The rows come from 4 hidden closed curves, with some noise, and rows from the same curve form a group. Each curve winds through 6 dimensions. The rows are also pushed far along 3 directions, which tell nothing about the answers.
In the rows, 128 means zero.
Known rows, each followed by its group:
[109 118 128 121 110 136 136 145 119 122 121 126 132 122 124]  Sove
[134 101 128 116 138 137 137  96 120 130 113 140 126 149 133]  madav
[136 151 107 152 130  95  99 146 130 117 189 103 116 106 133]  Sove
[127 112 108 120 121 139 125 119 122 123 138 118 129 126 125]  lipe
[132 107 106 110 142 164 115 114 162 146 116 120 132 112 124]  sasol
[129 153 145 142 104 110 128 115 118 112 140 129 137 139 126]  Sove
[144 147 114 160 128  86  95 140 125 124 164 126 140 105 157]  madav
[135 158 141 158 129  81 119 125  98  91 162 116 111 135 109]  madav
[145 142 121 135 134 121 124 116 124 129 129 111 137 108 111]  sasol
[145 120 125 132 149 119 122 113 119 127 126 120 117 121 124]  lipe
[113 132 143 135 169 131 126 128 198 167 136 118 109 128 136]  sasol
[112 107 127  97 111 178 141 136 145 137  98 152 153 140 120]  sasol
[106 106 171 111  99 154 159  71 102  87  72 134 125 170  84]  sasol
[147 135 120 143 144 105 122 128 110 124 143 142 136 135 134]  sasol
[115 124 165 129 123 133 133  85 155 123 117 120 116 146 116]  madav
[141 140 125 130 131 120 132 122 101 113 134 124 125 132 106]  Sove
[129 131 148 122 117 125 141 124  95 103 105 124 112 135 106]  madav
[126 119 143 126 132 123 144 123 109 133  86 133 117 132 141]  lipe
[145 143 103 142 128 106 103 161 107 118 143 130 129 104 144]  sasol
[104 122 129 124 112 134 155 112 129 131 141 112 131 146 119]  lipe
[127 144 139 130 120 130 129 135 118 118  98 124 124 118 116]  sasol
[134 131 106 115 120 146 137 134 119 131 140 140 152 136 118]  madav
[137 139 101 118 119 150 118 155 138 151  99 122 139  88 146]  madav
[131 124 122 119 117 147 131 135 112 126  87 144 145 122 129]  Sove
[ 97 100 114 104 135 176 119 149 212 180 129 108 124  98 151]  Sove
[141 154 152 169 149  62 126 102  94  92 181 118 109 156 102]  Sove
[120 135 108 134 129 126 135 146 149 163 144 119 140 116 156]  lipe
[125 156 110 138 143 131  95 163 205 170 171 107 124  90 154]  Sove
[134 121 121 126 148 133 102 154 170 160 125 128 122  95 159]  madav
[130 113 129 144 128 105 119  98 120 117 143 124 124 136 145]  Sove
[146 124  95 104 113 151 145 142  93 135 118 138 161 118 121]  lipe
[148 139 101 143 157 105  96 142 138 122 192 112 112 112 121]  madav
[127 159 124 156 125  89 131 142 118 129 162 117 135 123 138]  lipe
[151 155  92 123  79 126 125 192  45  92 125 156 185 100 109]  Sove
[144 122 126 151 178 100 100 104 158 138 151 107  94 116 140]  lipe
[117 138 155 139 117 117 129 116 130 111 126 133 127 141 118]  lipe
[135 137  95  95  90 162 150 173 103 140 136 131 181 101 106]  sasol
[118 141 137 136 111 116 129 141 119 112 146 130 133 135 119]  sasol
[102 102 136 121 124 151 135 107 168 149 112 130 127 142 152]  lipe
[103  95 174 113 122 137 158 105 126 118 107 139 114 165 112]  madav
[128 106 130 128 149 122 139 104 138 148 132 124 120 141 143]  sasol
[139 127  89 107 111 165 123 163 130 149 112 155 171 112 146]  lipe
[156 151  71 134 138 126  88 171 142 153 144 116 139  70 159]  madav
[108 106 152 136 124 126 128  78 134 116  89 122 100 149 146]  Sove

New rows. What belongs after each?
[130 131 134 148 161 110 100 114 182 150 156 103 110 106 139]  lipe
[154 166  87 133 134 133 104 160 137 136 154 125 146  99 125]  madav
[145 148 101  90  78 182 140 153  90 122  73 148 167 110 110]  Sove
[122  96 130 108 117 148 153 105 101 117 105 132 139 143 106]  Sove
[101 102 138 112 101 150 165 104 104 121  86 148 132 171 140]  lipe
[135 133 108 122 121 142 119 143 118 118 129 146 142 131 124]  lipe
[132 131 130 139 149 130 104 123 156 135 106 136 122 121 141]  sasol
[155 137 101 133 120 110 135 127  73 112 149 132 154 129 118]  lipe
[135 117 106 112 130 148 148 125 119 144 120 126 141 126 126]  lipe
[134 155 119 102 101 163 143 181 123 147  93 151 165 109 121]  Sove
[132 135 134 155 140  97 106  92 131 114 130 114  95 135 149]  Sove
[104  94 106 103 136 178 135 120 178 162 113 126 121 134 149]  lipe
[141 129 123 122 137 129 124 130 119 113 154 130 121 136 101]  madav
[125 161 139 125  95 139 137 151 117 121  97 143 150 127 120]  Sove
[116 138 150 125 115 142 135 113 146 135  88 122 125 124 130]  madav
[134 135 138 116 105 140 138 147 102 121  85 153 150 123 124]  lipe
[135 127 134 148 133  88 132 114  81 109 124 122 107 136 139]  lipe
[119 117 106 110 150 172 111 131 195 171  97 107  99  98 156]  Sove
[123 113 136 123 137 128 133 147 137 140 135 147 131 139 136]  madav
[123 149 135 139 118 120 136 110 119 112 131 116 123 140 111]  madav
[115 122 145 123 129 128 138 147 132 139  98 135 116 126 143]  madav
[144 130  84 137 139 122  91 142 137 127 168 111 135  92 130]  Sove
[117 146 149 126 107 126 147 136 128 127 136 129 137 139 116]  Sove
[136 144  73 140 118 118 103 175 121 135 169 133 149 105 161]  lipe
[132 144  96 131 105 142  95 150 137 123 127 123 145  91 139]  Sove
[132 126 115 122 142 154 110 145 160 146 104 144 137 113 141]  sasol
[130 107  82  94 132 177 125 175 149 165 128 126 154  88 127]  Sove
[138 143 143 141 125 107 122 133 111 117 114 142 134 128 132]  lipe
[138 121  76 106 118 166 110 160 129 140 115 123 141  86 137]  Sove
[129 103 129 113 136 145 129 115 145 138 129 135 129 136 128]  madav
[140 137 102 123  95 132 128 149  72  98 130 157 161 137 122]  lipe
[130 132 153 154 175  97 125  95 148 128 141 127  89 161 131]  madav
[146 128 114 119 123 126 138 130  90 122 126 120 138 113 109]  lipe
[136 107 142 115 133 136 146  96 105 120  92 131 121 139 113]  lipe
[141 144  79 116 100 137 141 165  89 131 158 119 167 103 114]  lipe
[126 124 123 137 129 112 137 120 125 145 130 120 131 123 154]  lipe
[114 105 134 101 128 169 132 119 166 145 101 115 120 113 116]  lipe
[100 135 185 154 150 103 136  82 164 124 112 114  76 164 135]  Sove
[146 142  93 155 165 114  71 141 185 156 159 115 124  84 168]  Sove
[120 159 153 136 116 125 132 132 136 125 106 136 132 136 126]  Sove
[122 109 175 103 121 148 165  96 102 101  97 151 121 181  82]  madav
[144 139 124 132 115 128 118 134  94 103 105 156 152 131 121]  sasol
[144 126  93  94  98 157 149 178  70 122 121 142 168 109 101]  Sove
[114 147 160 135 117 119 141 122 121 117 102 131 115 146 123]  Sove
[123 112 159 127 137 125 151 106 120 129 104 158 129 170 133]  madav
[147 143  84 133 130 138  85 155 162 149 146 125 148  83 156]  Sove
[119 105 113 103 157 173 105 168 217 197 102 122 114  79 171]  madav
[129 117 127 128 145 133 140 107 135 145 113 141 131 149 142]  lipe
[107  99 133 136 126 118 148  83 116 123 124 125 112 167 150]  lipe
[119 123 139 122 105 127 147 108 100 105 130 119 123 146 111]  Sove
[151 140 118 111  85 140 142 152  65 111 101 171 184 128 121]  madav
[149 136 114 132 128 120 105 144 102 106 125 143 132 118 125]  lipe
[129 120 130 118 120 144 136 106 127 120 130 128 141 138 106]  lipe
[146 146 130 156 157  87 113 109 138 128 179 115 113 135 132]  Sove
[ 98 117 164 112  85 140 193 108  83 119  72 141 138 169 119]  lipe
[138 126 105 133 149 143  88 131 172 144 124 124 128  96 144]  sasol
[115 103 141 102 103 155 150 109 104 110  92 122 120 135 104]  lipe
[109 100 122 121 164 143 126 127 179 171 106  99  80 109 164]  lipe
[139 161 139 166 119  74 119 125  89 101 139 130 129 131 138]  madav
[121 107 132 121 110 141 135  94 103 108  86 128 119 139 129]  Sove
[154 175 132 182 124  61  90 102 109  89 181 122 129 132 136]  Sove
[115 121 136 125 120 129 136 111 130 120 135 111 110 137 121]  Sove
